The rows are grouped in 4 different ways at once. Each group adds its own fixed numbers to the row, and there is some noise. The rows also spread widely along 15 directions, which tell nothing about the answers.
Known rows, each followed by its group in each grouping:
[ -8,   1, -19,  17,  -7,   6, -21, -23,  -7,  13, -23,  16,  13,  -1,  -4,
 -12,  -1, -17,  -6, -20,  23,   1,  -2,   4, -18,   2, -10,  18,  16,   1,
  28,   1] : K420 Lib Lom K121
[  8,  -4,   7,   6, -30,  26,   2,   2, -14,  32,  -8,  -8,  37, -30, -13,
 -18, -36,  -1, -22,  -2,  -3,  -5, -19,   1, -12,  15,   5,  -9,  -5,  18,
  -5, -10] : K43 sen Ged K710
[ 29, -12,  25, -10,   9, -18,   2,   9,   4,  -1,  12,  22,  -9, -11,  -6,
  -2, -17,   7, -19,   3,  22,   2,  -1,  36,  -6, -11,  16,  12, -18,  -1,
 -32,   8] : K124 reru parin K121
[  4,  19,  23, -20,  17, -35,   0,  21,  16, -11,  40,  -6, -24,  18,   8,
   9,  11,  10,   2,  14, -27,  -5, -15,  33,  16,  17,   3,  14, -24, -19,
 -13,  15] : K339 gobag Ged K710
[ 39,  -2,  32,   8,  24,  -7, -13, -16,  17, -17, -17,  12,  17, -34,   4,
  53, -17, -14,  -3, -21,  10,  10,   7, -11, -26,  11, -18,  12, -13,  10,
  18,  -9] : K420 Lera parin K782
[  6, -10,  -5,  11, -18,  11,  13, -21, -10, -11,   9,  31, -31, -25, -19,
 -36,  -4, -36,  28, -22,  21,  -8,   0,   5,   3,  -3,  -1, -34,  21, -10,
  38,  -5] : K339 reru daf K758
[ 32,  11,  24, -17,  23, -25,  51, -22,  15,  -2,   5,  46, -50, -35,  18,
 -21,  12,   3,  30,  10, -12, -28,  -9,  18, -38,   3,   1, -33, -50,   1,
 -32,  -6] : K43 Lib Lom K758
[ 12,  -9, -10, -20,  23,  11,  18,  27,  -3,  20,  10,  40,  -4, -39, -12,
  -2,  -1, -20,  22,  17,  -4,  17,  10, -28,  33,  11,   7, -13, -29,  11,
  -3, -21] : K669 Lera daf K782
[-26,   6, -45,   5, -14,  21,  -4,   7,  -7,   4, -26,  16,  10, -24, -16,
  -2,   4,  -5,  -4,  -2,  28,  22,  -1, -20,  -2,   4,  -6,  -6,  14,  11,
  19, -21] : K669 gobag Lom K710
[ 22,  34,  15,   0,  13,  -4,  22,  18,   8,  -7,  -6,  33,   3, -43,   7,
   6, -17,  15,   7,  18,  44,   1, -37,  24, -54,  16, -23,   6, -29,   9,
 -28, -16] : K124 sen daf K758
[-48, -18,  -9,  12, -27,  18,  -4,  -2, -20, -17,  16,   4,  17, -21,  25,
 -43,  -6,   3,  16,   3,  -4,   4,  -3, -10,   6,   5,  12, -34,   7,  -1,
  19,  -1] : K669 Lera daf K782
[ -6,  32, -10, -35,   4, -11,   1,  14,   6,  -2, -12,  20, -21, -34, -14,
   7,  11, -32,  26,   3, -23,  16,  -2, -14,  12,  13,  -4, -19,  -2,  -4,
  31, -15] : K43 sen Ged K782
[-12, -26,  17,   0,  -8,   0,  -4,  -5,   6, -28, -12,  15,  -2, -16,  -8,
   1,  29,   6,  34,  19,  44,  10,   0,  -3, -11, -18,  -1,   7,  15,  17,
  20,  -5] : K124 Lera Lom K710
[-32, -25,   6, -11, -11, -11,   8,   9,  -4,  12,   2,  11, -19,  40, -19,
 -19,  38,  21,  12,  30,   7,  -5, -10,  -2,   8,   6, -21,  24,   8,  15,
   2,   9] : K669 gobag parin K121
[ 17, -33,  -1,  11,   5, -46,  21, -25, -11,   0, -18,   3,  -4, -23, -11,
  12,  21, -16,  31,  26,  12,   4, -18,  -3,  -1,   9, -21,   4,   7,  36,
  25,  22] : K669 Lera Lom K758
[ -6, -16,  10,   2,   5,  15,  14,  -4,  14,   7,   7,  17,  -5,  14,   4,
  -9,   6, -11,  33,   9, -15,  -5,   3, -14,   6,  14, -14,   8, -10,   3,
  14, -21] : K669 Lib parin K121
[-44,  -5,  -2, -37,  -6, -14,  -8,   3,  -2,  -1, -18,  -2, -16,  25, -10,
   8,  38,   5,  15,  22, -19,  12,   5, -24,  19,   1,  -8,  15,  13,   7,
  27,  12] : K43 Lera parin K782
[ 12,   2, -30,  20,  11,   6,   5,  -8,  29,  36, -21,   7,  13,   9,   6,
  27,  16,  31,  -5,  22,  14,   7, -19,  -1, -23, -25,  -4,  40, -13,  31,
 -38, -38] : K669 Lib parin K121
[  9,  -2, -15,   4, -12, -14,  -4,  38, -14,  17,  42, -23,  44, -34,   5,
 -11, -67, -29, -15,   2, -49,   5,  -8,  17,  42,  26,  27, -25,  -9, -10,
   4,   6] : K124 sen Ged K121
[  0,  23,   0,  -1,  11,  -7,  -5,  26,   4,  15,   9,  15,  17, -13,   1,
  -5,   7,  -6,  26,  16,  12,   1, -20,  -4,   3,   5,  -6,  23, -15,  -1,
   3,  -9] : K124 Lera Lom K758
[ -5,  18, -26, -43,   3,   7,  19,   3,  -5,  -5,  -6,  18, -35,  22, -20,
   1,  13,  -7,   9,   1,  -2,  11,   7,   8,  28,  17,  -7,   4,   5, -16,
  12,  -2] : K339 Lera Ged K710
[  1,   3, -26, -12,  -5,   2,   0,  26,   8,  23, -33,   0,  26, -44,  -8,
  43, -33,  -4, -44,   7, -16,  29,  23, -53, -22,  19,   3, -32, -34,  34,
  -4, -43] : K669 sen Ged K121
[ -5, -25,  14, -10,   1,   2,  -6,  13,  18, -20,  15,  -3, -20,  35, -13,
  29,  15,  22,  -4,  12,   2,   7,  12,  -3,  12,  -1,  -3,  17,   1,   2,
   8,  -8] : K339 Lera daf K710
[-10,   8, -24, -39, -20, -31, -16,  -6, -20,  10, -15,  -2, -32,  11, -49,
  13,  21,  -4, -36,   7,  -8,  12,   3,   8,  15,  -8,   0,   2,  17,   4,
  13,  16] : K339 sen parin K782
[ 11, -32,   0,  14, -14,  11,   8, -27,   7,  12, -16,   2,  -3,  37,  -6,
   9,  21,  42, -32,   3,  14, -17,  -4,   1, -27, -13, -11,  24,  -4,  25,
 -25,  -8] : K43 Lera Lom K710
[-21, -14,  24,  -6, -19,  -7, -34,  10,  14,  -3,  10, -33,   4,  26, -13,
  11,  10,  11, -15,  19, -14,  15,   6,  15,  16,  -9,  18,  26,  12,   3,
  11,  10] : K420 reru Lom K710
[ 20,  -3,  33, -10,  40, -14,  12,  35,  26,  10,   0,  28,   3,  16,   0,
  40,  16,  26,  -2,  30,  21,  -4, -10,  -7, -32,  21, -32,  47, -47,  18,
 -28, -16] : K124 Lera Lom K121
[-10,   2, -14, -13, -14,  13,  21, -13, -14,  30,   5,  19,  -9, -22,  23,
 -51,  21,  17,  16,  10,  12, -16, -10,   2,  -5, -26,  35, -16, -20,  13,
 -46, -12] : K339 Lera Ged K758
[ -6, -19,  29,  10,  20, -24, -24, -19, -12, -17,  12,  21,   5, -11,  34,
 -24,   1, -21,  -9, -30,  10,  -7,   9,  -1, -16,   6,   3,   7, -16, -13,
  17,  27] : K669 gobag daf K121
[-15,  24, -48,  40,   8, -11,  -9,  26,  24,  -6,  -6,  -5,  32,  16,  27,
  53, -13,  59, -38,  20,  24,  11, -28,  16, -55,  14, -30,  24, -11,  21,
 -27, -21] : K420 Lera Ged K121
[  9,  13,   5,  24,   3,  21,   5, -13,  14,  18, -13, -22,  41,  -6,  13,
  23, -22,  -1,  15,  11, -11,   1, -30,   9, -17,  27, -24,  32,  -5,  13,
   3, -15] : K420 Lib parin K710
[ 16,  -4, -39,  -9,  39,   3,   7, -30,   7, -23, -35,  14,  -4,  19,  42,
  35, -15, -11, -25, -36,   2,  10,  36, -10,   2,  -4,   6,  19, -13, -15,
 -16,  -4] : K124 Lera Ged K121
[ 14, -20, -16, -24,  -8, -11,  11,  -8, -17,  -8,  26,  -3, -11, -11,   6,
 -14, -37,  -9,   5,  -9, -29,   7,  16,  45,  49,  -8,  41, -21,  16, -15,
  -9,  23] : K420 Lera parin K121
[ 13,   4,  11,   3,  22, -16, -13,  -3,  24,  24,  24,   1,  10,  11,  25,
  10,   6, -30,   2, -22, -71, -16,  12, -47,  13,  12,   5,  -5, -41, -10,
  22, -30] : K669 Lera Ged K121
[ 33,  -9,  -4, -38,  21,  -9,  27, -19,   5, -21, -27,  10, -15,  -5,   5,
  34, -10,  -2,  15,   2,  15,  31,  11,  30,  12,  -4,   6,  22,   5,   5,
 -17,   4] : K669 Lera Lom K121
[-31, -42,  -4, -17,   1, -28,  27,   6, -15, -30,   9,  21, -20, -22,  21,
 -22,  11,   7,  32,  31,   6,  12,  11,   0,   9,  11,   7, -37,  -6,  17,
   4,  18] : K669 Lera Ged K121
[-13,  15, -21,  -8, -19, -14, -20,   3,   1,   6,  -5,   4,  -3,   0, -10,
   6,  -7,   2, -29, -11, -11,   7,  -3,   5, -14,  -8,   3,  -7,  11,  -5,
  11,  -6] : K43 sen parin K121
[-12,   7,  10, -33,  -2, -13,  18,   6, -20,   5,  -9,  18,  -8,  -5, -16,
  -6,   3,  -3,   3,  16, -11,  -4, -12,  -7,   0,  32, -23,  -5, -14,  -3,
  11,  11] : K124 Lera parin K782
[ -3,  28,   0, -19, -37, -14,   2, -15,  12,  -1,  -4, -19, -25,  35, -36,
   6,  30,  17,   6,  20,  -9,  -5, -36,  37,  -6, -13, -13,  20,  29,  -4,
  14,  -9] : K124 sen Lom K710

New rows, each followed by its group in each grouping:
[ 15,   4,  36,  -1, -18,  18,   6, -38,  20,  -8, -31, -14,   2,  27,   5,
  17, -22,  -6, -25, -37, -18, -11,   3,   6, -45,  10, -15,  11,   2,  -5,
  12, -12] : K43 reru Lom K121
[-14, -15, -21,  27, -18,  -2,  10,  -2,   6, -34,  15,  -3,   2,   7,  18,
  10, -17,  32, -21,  -2, -11, -10,  -6,  15, -21,   8, -13, -26,   1,   0,
  -5,  -2] : K43 Lera Lom K782
[ 20,   8,  17, -11,   3,  -1,   4,   1,   6,  -1,  14,  40, -17, -35,  -8,
 -17,  -8, -16,  11, -23,   3,  -3,   7,  -2,  -8,  -4,  10, -25, -18, -12,
   5, -22] : K669 gobag parin K121
[-14,   8,  -3, -10,  -1,   7, -20,  -1,  -8, -21,  -5,   8,  20, -24,  36,
 -15, -18,  -4,  -4, -19,  25,  13,  15,   7,  -2, -19,  37,   3,  -4, -17,
  -9,   5] : K124 Lera Lom K758
[ 31,   3,  28,  -2,   7,  16,  19, -27,  11,   7,  -9,  26,  -8,  -4,   8,
 -20,   1, -10,  15, -12,  13, -18,   1,   7, -16,  -9,   6,  17, -23,  -5,
 -18, -16] : K124 Lib Lom K758
[  5,   0,  -8,  24,  -4,  -2, -15,  10,   5,   5,   3,   6,  16,  29,  -7,
   3, -10,   2, -12, -18,   9,  -3,  -8,  -4,  -5,  20, -28,  29,   8,  -4,
  26,   5] : K43 Lera Ged K758
[  3,  14,  51,  13, -57,  15, -20,  24,  21,  13,  32,  -6,  15,   5, -39,
 -27,  -8,   2,  24,  -4,  -2, -13, -39,  22, -21,   3, -14,   3,  26,  -1,
  44, -31] : K43 sen Ged K121
[-26,  -7, -55,  33,  12, -14,  31, -36,   6, -23,  13,  29, -32,  32,  41,
 -31,  26,   5,  24,   7, -11, -28, -23,  25, -15,   9, -28, -14,   2, -16,
   2,   0] : K669 Lib Lom K121
[ 14,  -1,   1,   3,   7, -23,  -3,  12, -12,  -6,   8,  22,  -1, -22, -12,
 -11, -24, -30,  -1, -19,   9,   1,   0,  15,  13,  23, -10,   4,   2, -13,
  23,  31] : K43 gobag Lom K758
[  2,   1, -16,  18,  17,  24,   1,  24, -23,  33,  13,  37,  36, -15,   2,
 -49, -23, -29,   3, -13,  29, -16, -14,  -1,  20,  31, -13,  25, -15, -16,
  -5,  11] : K124 gobag Lom K758
[ 11,   0,   2,   0,  27,  23,   2,  24,  14,  -3, -18,  12,  34, -23,  15,
  34, -25,  -7,  27,   5,  31,  28,   1,  -4,  -2,  23, -16,  32,  -5,  15,
   6, -17] : K420 Lera Ged K121
[-13, -40, -46,   3,  28, -16,   6,  11,  -2, -41,  -4,   3,   0,   4,  33,
  23, -39,  -6,  -8,   3,  -3,  32,  38,  17,  34,  17,   7,   1,   8,  -5,
  -3,  33] : K43 Lib Ged K121
[ -6,   0, -19,  -9,   0,   6,  21, -24,  -4, -17, -23,  15, -12,  35,   7,
   5,  -9,  16, -20,  -5,  19,  -9,  -8,  23, -27,  11, -27,  16,   8,  -7,
 -16,   4] : K124 sen parin K121
[ 62,  29,  12, -21,   8,  -8,  -2, -24,  -9,  32, -19,  46,  -8, -56, -27,
  -4, -11, -48,  -7, -51,  14,  -3,   6,  -8, -18,  -3,  10, -16, -20,  -5,
  17, -23] : K339 Lera Ged K121
[-26,  23,  14, -23, -18,  -5, -20,  41,  15,   2,  10,   2,  -4,  -9, -20,
  10,  -5,  19,  -8,  20, -11,  21,   1,   2,   0,   3,   9,  -1,  -9,   0,
   5, -11] : K43 Lib parin K782
[ -5,  -1,  35,   5,  -4,  13,   7,   4,   2,  14,  11,  21,   5,  -8,   4,
 -31,   7,   4,   9,  -2,  -3, -26, -15,  -5, -22,  19, -12,  -2, -24,  -1,
  -2,  -5] : K43 gobag Lom K710
[  7,  -8,  34, -36,   3,  10,   9, -35,   0,   0, -34,  12, -13,  -6,   6,
  -5,  10,  -7,   0,  -4,  -8,   3,  19,  -8, -12,   2,   9,   8, -26,   4,
 -10,  -3] : K669 Lib Lom K782
[-20,  -2, -39,  28,   3,  26, -18, -51,  -5,  19, -27,   7,  30, -27,  54,
 -19,   9, -14,  17, -29,   8,  -9,   0, -22, -18, -39,  25,  -1,  10,   5,
  -2, -23] : K420 Lera parin K121
[ 14, -43,   1,   7,  18,  16,  24, -29, -10,  -8, -26,  24,   2,  22,  16,
 -11, -14,   1, -10,  -7,  37,  -8,  17,  13, -10,  13, -14,  32,  -5,   5,
 -23,  18] : K124 Lib Ged K121
[ -2,  -2,  14,   8,  12,   9,  17,   7,   6,   1, -13,  14,   7,   1,   2,
   4,   5,  -2,  18,   9,  28,  -8, -14, -10, -23,  29, -38,  28, -13,   7,
   6,   1] : K339 gobag Lom K758
[-10,  -6,  20,  -7,  -4,   6,  17,  -9,   1,  -9, -16,  35, -27, -20, -14,
 -18,  14,   2,  24,  12,  39,  -2,   0,  -2, -32,   2, -16, -10,  -5,  13,
   7,  -6] : K420 reru parin K758
[-11, -30, -18,   9,   5, -15, -19, -29, -13, -22, -19,  16, -10,   9, -12,
  12,  18,  -9,  -2, -13,  28,   6,  13,  -3,   6,  -1, -22,  16,  29,   4,
  39,  24] : K420 Lera parin K782
[  0,  14,  20, -34,  -1,  18,  -5, -18,   6,   0, -18, -20,   2,  17,  13,
   8, -13, -17,  10, -12,  -9,  17,   5,  26,  17,  -9,  19,  39,  16, -15,
  -6,   1] : K339 reru parin K121
[-16, -11,  20, -10,   6,  25,   7, -13,  14, -32,  10,   9, -12,  32,  31,
  -4,   0,  18,   4, -17, -11,  -9,  14,   3,  -4,   3,   2,   4,  -7, -24,
  -3,  -5] : K43 Lera parin K710
[-47, -36,  13, -17,  22,  22, -14,  12,  -9, -11,   9,  27,  11,  26,  38,
 -25,   9,  -7,   9,  -4,   0,   7,  34, -34,  19,  14,   5,  17, -19, -15,
   8,   7] : K669 Lera parin K121
[ 33, -15,   6,  -1,   4,   7,  16,  -6,  -7,  -8,   5,  -9,  26, -38,  17,
  15, -48,  -4,  -1,  -1, -11,  18,  -3,  21,  16,  11,  16,  -5, -10,  11,
 -20,   1] : K669 Lera daf K782
[ -6, -13, -13,  -6, -24,  -5,   2,  29, -19,  -5,  42,   7,   5, -21, -11,
 -25, -35, -21,   9,  -1, -15,   6,   3,  24,  38,  14,  19, -33,  13, -17,
  23,  11] : K339 Lera Lom K121
[ -2,  -3,  -8, -24, -12, -15, -17, -23, -22, -32, -11,  15, -12, -11,  12,
 -19, -36, -15, -45, -42,   2,  22,  37,  24,  -6,   3,  31, -23,   0, -25,
  13,  26] : K669 Lib Ged K121
[ -2,  -7, -19,  -3,   0, -20,  -6,  -9,  -7,  -9,  -6,   9, -11,   9,  -8,
   4,  -9, -12, -18,  -9,   5,   6,   6,  16,   8,  -4,   2,   7,  10,  -9,
   7,  14] : K124 reru parin K121
[ 31,  50,  19,   4, -26, -11,  -4,  15,  10,  16,  11,  21,  -6, -29, -41,
   0, -18,  15,  -9, -11,  24,  -9, -33,  32, -38,   3, -12,  -3,  -5,  -3,
   1, -19] : K420 gobag parin K758
[  9,  17,  -3, -20, -33,  -9,   3,   1, -21, -16, -16,  -8,   8, -45, -16,
   5, -60, -25, -19, -28,  -8,  22,   7,  18,  -1,  10,  20, -36,  17, -10,
  26,   8] : K124 gobag daf K121
[-44,  37,   1, -32, -17,  26, -26,  34, -19,  38,  -6,  -1,  45, -31,  13,
 -33, -29, -14,  -6,   3, -14,  19,   4, -13,   9,   1,  40,   6, -13, -14,
  -2, -10] : K124 Lib parin K121
[ 27, -41,   1,  26,  18,  -5,  -5,   3,  12,   7,  31,  34, -13,  20,  -4,
   3,  12,  14, -10,  -8,  27, -18,   9,   5,  -2, -15,  -4,  19, -13,   6,
 -12, -10] : K339 Lera daf K121
[-23,  38,   1,  -2,  11,   0, -11,  17,  17,  28,   3,  14,  10, -32,  14,
  -9,  29,  -9,  39,  27, -13,  -2, -24, -23,  -4,  -8,   9,   9, -24,   6,
   1, -33] : K124 Lib daf K782
[ 14, -26, -18,  40,  10,  -1,  -3, -10,   6,  20,   1,  20,   6,   6, -18,
   5,  13,  -7, -13,  -8,  11, -26,  -6, -26,   0,   4, -26,  14,  -5,  11,
   8, -10] : K124 gobag parin K710
[ 33, -14,  41,  17,  22, -14, -17, -41,  18,  -3,   7,  -5,  15, -10,  20,
  13,  11, -26,  17, -12,  -9, -10, -17,   5, -10,  -7,  -5,  30, -10,   2,
  13,  -3] : K669 sen parin K710
[ 35,  45,  17, -51,  16, -23, -14,  -6,  -8,  10,   4,   7,   0, -47,  15,
   2, -30, -19, -54, -26, -36,  13,   6,  28,  -7,   0,  49, -14, -55, -25,
 -33,   3] : K669 sen Lom K710
[  6, -14, -26,  28,  21, -30,   9, -21,  -8,   2,  14,  13,   5,  19,  33,
  -8,   8,   6,  -8,   0,   3, -27, -24,  24, -10,   2, -13,  18, -11,  -4,
 -18,  20] : K124 Lera Lom K121
[  4,  16, -11,  14,  41,  -7, -22, -43,  17,  20,   3,  12,  -8,  20,  57,
   5,  29, -17, -18, -42, -39, -31,  17, -46, -13, -23,  16,  14, -45, -18,
 -12, -23] : K339 Lera daf K758
[ 23, -31,  13, -30, -12,  -7,  29,  18, -22,  50,  -8,  -8,  27, -35, -24,
   1, -31, -16,  -9,  27, -31,   6,   7, -17,  29,  15,  22, -14, -23,  35,
 -16,   2] : K124 Lera Lom K121
[ 10,  41, -18, -43, -35, -16,  22, -28, -10,  13, -38, -18, -23,   1, -20,
  13, -22,  11, -38,  -5, -24,  10, -14,  38, -16, -15,  19, -11,  13,  -1,
 -25,  -3] : K124 reru parin K121
[  2, -15,  18,  20,   0, -22, -15,  10,   3,   1,  42,   3,  -1,  21,   4,
  -9, -18,  10, -28,  -4, -10, -18,   3,  17,  -2,  12,   0,   9, -23, -13,
  -4,  20] : K339 Lib parin K758
[-11,  -8, -24,  -2, -18, -12, -16,  10,  -4, -22,  -1,  -2,  -8,  19, -24,
  23, -16,  26, -58,  -9,   8,  20,  15,  10,   2,   9,  -4,   1,   9,  -6,
   4,  10] : K669 gobag parin K710
[ 10,  28,   9,  -4, -25,  17, -19,   6,  27,  10,  16, -10,  -3,  -3, -15,
  12, -25, -18, -14, -29, -56,  -6,  16, -25,   1,  -2,  15, -28,  -9, -16,
  30, -47] : K420 sen daf K758
